There are 3 nested groupings, the coarsest first. Each group lies inside one group of the grouping before and may be the whole of it. The rows also spread widely along 9 directions, which tell nothing about the answers.
(in the rows, 128 means zero)
Known rows, each followed by its group in each grouping:
[158 147 126 134 129 135 126 121 141 112  62 155 147 141 135 182 110 107
 144 175] => raza lavi J_953
[137 110 140 123 163 134 124 115 125 151 126 133 108 120 150 127 152 148
 149 155] => raza Fega J_293
[160 121 118 129 140 132 129 107 123 147 119 118 120 139 138 139 147 120
 156 130] => dur gil J_154
[123 140 148 151 146 142 126 133 112 111 161 159 197  89  82 132 153  91
 146  92] => Kig Vod J_21
[156 124 112 119 126 144 134 105 108 154 117 142 120 131 148 139 145 130
 167 150] => Kig Vod J_484
[138 148  89 118 148 138 151 127 131 139 117 125 181 124 124 122 123 113
 175 106] => Kig diduf J_283
[135 122 155 122 110 126 149 122  92 112 159 158 149 124 135 163 152 128
 152 190] => dur dure J_961
[134 140 108 112 122 108 120  79  95 157 103 148 166  96 114 119 127  98
 175  89] => Kig pivik J_75
[108 125 143 147 107 110 139  53 107 172  86 125 148  95 187 120 128 129
 165 137] => raza Fega J_626
[149 125 125 142 115 133 145 107 132 128  94 123 143 147 164 165 135 111
 144 169] => dur kiru J_456
[190 108  55  90 151 126 118 154 142 169  92  89  42 222 168  99  92 136
 174 127] => Kig Vod J_42
[136 143 136 163 122 172 146 135 143 156  56 112  95 129 166 148  95 173
 157 197] => dur dure J_419
[114 127 160 108 100  75 131  88  56 128 140 158 169  94 112 130 125 102
 168 125] => dur gil J_351
[ 96 104 151 133 149 121 128 129 136 150 112  90 150  98 154  86 120 141
 128 116] => Kig pivik J_862
[129 126 145 135 137 130 115 109 117 145  97 126 138  96 124 115 128 118
 137 124] => Kig diduf J_14
[142 136 115 138 133 152 133 116 132 153  83 118 119 131 142 121 119 127
 153 136] => Kig diduf J_14
[145 120 135 115 118 114 135 112  79 132 160 150 117 139 118 138 146 118
 167 137] => dur gil J_154
[134 120 125 112 160 125 137 129 111 148 144 119 132 118 120 115 137 145
 166 127] => dur gil J_154
[144 146 148 179 106 137 104 102  82 158 136 135  74 134  79 108 129  95
 172  54] => dur gil J_154
[137 128 113  88 135 116 136  89 117 138  72 151 190  88 155 157 128 126
 151 182] => Kig pivik J_862
[126 140 125 177 103 146 114  82 112 189  98 109 103 111 129  77 114 110
 176  50] => Kig Vod J_42
[124 141 139 153 151 146 121 154 139 126 110 126 148 116  96 120 117 107
 136  98] => Kig pivik J_75
[114 113 127  99 138  99 160 109 100 141 159 119 175 111 149 117 140 135
 169 133] => dur gil J_154
[142 110 132  77 141  75 109 116  82 135 109 139 132 112 124 130 105 131
 161 158] => dur dure J_419
[168 107  87  95 173 126 134 116 168 168  49  80 131 140 193 136 122 157
 155 175] => dur gil J_351
[131 120 134  93 118  70 125  68  73 137 127 166 164 110 144 141 136  97
 167 136] => raza Fega J_293
[152 167 114 183 145 197 120 113 175 154  21 126 150 101 128 160 119 119
 141 133] => Kig pivik J_862
[141 130 133  97 143 116 127 111  90 120 140 183 147 109 100 152 142 126
 168 159] => raza lavi J_953
[139 154 146 172 126 144 113 124 110 135 123 140 135 114  76 133 124  99
 161  88] => dur dure J_961
[127 117 144 130 138  99 112 145 133 143  55  85 113 132 149 115  66 141
 137 147] => dur dure J_961

New rows. What belongs after each?
[117 125  99 119 115 132 170  75 122 164 136 122 192 107 175 114 158 118
 178 116] => Kig pivik J_75
[ 94 118 151 168  93 124 171  91 125 145 160  97 195 114 186 114 153 104
 151 108] => dur dure J_419
[ 93 153 120 113 134 114 152 134 104 143  98 136 179  90 109 106  75 141
 178 120] => Kig pivik J_75
[146 131 149 132 159 159 112 165 121 118 104 157 110 113 100 148 119 150
 138 178] => Kig Vod J_21
[125 146 135 147 144 136 138 112 112 141 138 136 178  89  93 127 145 110
 169  92] => dur gil J_351
[105 127 183 195 157 142 116 162 146 126 135  84 138 109  99 104 129 113
 114  74] => dur gil J_154
[136 114 154 128 139 108 105 104 115 140  93 119 143  94 130 131 126 124
 139 139] => dur dure J_961
[102 131 166 125 138 109 140 154 130  93  98 126 199 104 132 143  99 111
 110 169] => Kig diduf J_14
[108 118 149 141 118 118 134 110  91 165 127 128  75 134 151  96 108 159
 171 137] => raza Fega J_626
[159 144 102  93 130 119 147 176  99  93 135 162 132 186 107 157  98 107
 160 166] => Kig diduf J_283
[119 133 109 100 160 138 141 127 116 162 104 133 138  94 121 105 111 166
 178 140] => Kig pivik J_75
[172 141 136 142 106 104  63  36  56 178  86 161  89  92  71 123 144  76
 181  55] => dur gil J_351
[118 134 176 151 119 127 135 136  98 115 124 161 111 134 130 151 119 128
 141 175] => raza Fega J_293
[141 127 134 157 123 169 150 105 122 153 145 129 126 120 151 139 169 138
 163 151] => dur dure J_419
[132 162 133 172 115 157 139 133 102 143 142 140 122 131  81 126 115 118
 184  95] => dur dure J_961
[147 138 116 125 103 127 138 105 112 133  78 147 155 130 158 156 109 110
 161 164] => Kig Vod J_21
[131 125 149 151 170 133  96  83 129 166  94 130 134  72 120 115 152 125
 146  99] => raza Fega J_293
[155 127 176 157 159 156  86 139 119 124 106 148 105  94  86 155 149 128
 122 152] => dur dure J_419
[128 116 139 112 152 121 129 102 117 149 115 126 164  79 141 131 146 147
 155 157] => dur dure J_419
[169 138 127 138 124 145 111  84 116 153  66 147 120 108 138 166 138 123
 158 168] => dur dure J_419
[157 129 120 130 172 152  98 124 139 143  99 133 134 108 101 128 145 111
 140 106] => Kig pivik J_862
[177  97 140 136 165 138  87 105 137 160 105 107  82 124 132 127 176 121
 130 120] => dur gil J_351
[152 121 127 137 150 127  94 147 133 133  97 113 109 150 112 114 114  96
 128  95] => Kig pivik J_862
[103 141 131 143 118  93 144  72 115 156  96 122 197 100 159 117 112  96
 169  89] => raza Fega J_293
[130 111 159 123 143 129 122  93  90 152 141 140 124  82 123 128 167 146
 154 147] => dur gil J_154
[116 144 128 135 139 144 138  95 108 148 129 143 179  79 104 113 146 114
 165 101] => Kig diduf J_14
[142 133 129 150 147 152 115 129 117 144 138 137 132 112  99 119 146 111
 154  87] => Kig Vod J_484
[ 95 165 170 203 110 151 146 140 112 124 124 148 132 124 105 131 100 120
 156 115] => raza Fega J_626
[115 153 112 156  85 133 168 132 126 131 109 116 165 166 157 126  86  95
 164 111] => Kig pivik J_862
[109 153  98 155  84 127 172  98 130 154  94  97 184 146 175 108  95  94
 176  88] => Kig diduf J_283
[116 116 150 168 129 155 139 104 124 174 128  92 100 111 154  97 147 152
 157 115] => dur gil J_154
[134  95 150 111 152 120 124 124 110 157 127 109  92 118 147 110 142 166
 151 160] => dur gil J_351
[146 132 177 145 123 104  71  69  67 146  86 158 116  65  76 138 136  98
 143 102] => dur gil J_154
[116 122 160 136 140  70 103 132 112 111 127 108 193 106  96 114 105  71
 127  68] => dur dure J_961
[132 103 157 144 119 138 130 114 117 129 147 134 139 118 156 132 168 116
 132 147] => Kig Vod J_21
[115 121 161 129 120  96 114 107 101 126 107 127 154 102 123 113 116  95
 125 117] => Kig diduf J_14
[152 132 141 176 131 177 116 108 137 141 118 127 121 122 125 133 175 100
 133 106] => Kig diduf J_283
[148 131 102 131 148 153 135 128 145 160  82 112 132 131 156 129 117 141
 158 140] => Kig Vod J_484
[123 131 153 148 132 132 111 123 108 137 123 138 143  95 100 111 127 108
 146  97] => Kig Vod J_42
[139 118 121 111 134 144 123  97 108 188  62 127  83  97 166 117 112 186
 173 180] => Kig Vod J_484
[122 126 139 130 130 121 137 119 116 126 137 142 145 127 130 129 129 121
 159 132] => raza lavi J_953
[136 124 137 124 140 135 137 121 114 148 111 126 123 116 133 134 130 151
 162 161] => dur gil J_351
[137 170 139 188 106 170 105  82 100 173  72 146  97  92  80 111 114 106
 170  78] => Kig diduf J_14
[ 97 110 165 103 149  63 121 129  96 101 158 138 197  93 107 109 120  99
 138 100] => raza lavi J_953
[120 134 173 167  85 147 146 121 107 118 120 140 121 133 149 142 131 111
 126 169] => Kig diduf J_14
[149 123 131 117 148 126 124 102 117 133 128 142 170  97 126 150 162 115
 151 146] => dur dure J_419
[123 104 135  92 139  67 125 107  96 130 140 120 187 103 137 117 125 106
 152 119] => dur dure J_419
[138  99 133 109 143 103 110  89  98 177 113 102  94 111 148  96 132 147
 164 119] => dur gil J_154
[145 130 144 144 146 146 115 121 135 125  98 133 147 110 118 141 145 103
 122 136] => Kig diduf J_14
[122  98 158  93 184 119  92  78  86 183 114 136 121  22  99  96 165 182
 162 137] => dur gil J_351
[142 137 122 134 145 122 129 109 108 134 139 153 142 134 115 137 142 106
 166 113] => raza Fega J_626
[130 109 162 111 135  95 117  97 100 135 108 130 159  89 137 137 138 120
 138 150] => dur gil J_351
[126 114 142 147 148 145 148 147 146 142 123  89 119 141 157 121 131 150
 140 147] => dur gil J_154
[116 141 160 146 151 134 122 111 125 109 133 155 238  47  93 146 161  85
 126 104] => Kig Vod J_42
[113  96 166 130 152  93 122 118 150 131  87  78 188  88 177 122 125 122
 108 144] => dur dure J_419
[115 103 129  88 140  84 150 143 107 107 173 116 185 141 146 110 137 104
 139 125] => Kig diduf J_283
[125 100 144  79 183  94 128 156 115 112 158 125 178  98 116 126 135 142
 137 156] => dur dure J_419
[150 141 161 136 194 180  77 147 121 135  72 165 102  53  50 142 141 164
 130 161] => Kig diduf J_283
[104 117 159 130 147 111 146 105 115 131 152 118 201  72 133 124 156 122
 141 121] => dur gil J_154
[100 143 191 212 138 161 118 137 154 141  73 110 117 104 137 124 108 134
 119 125] => raza Fega J_293
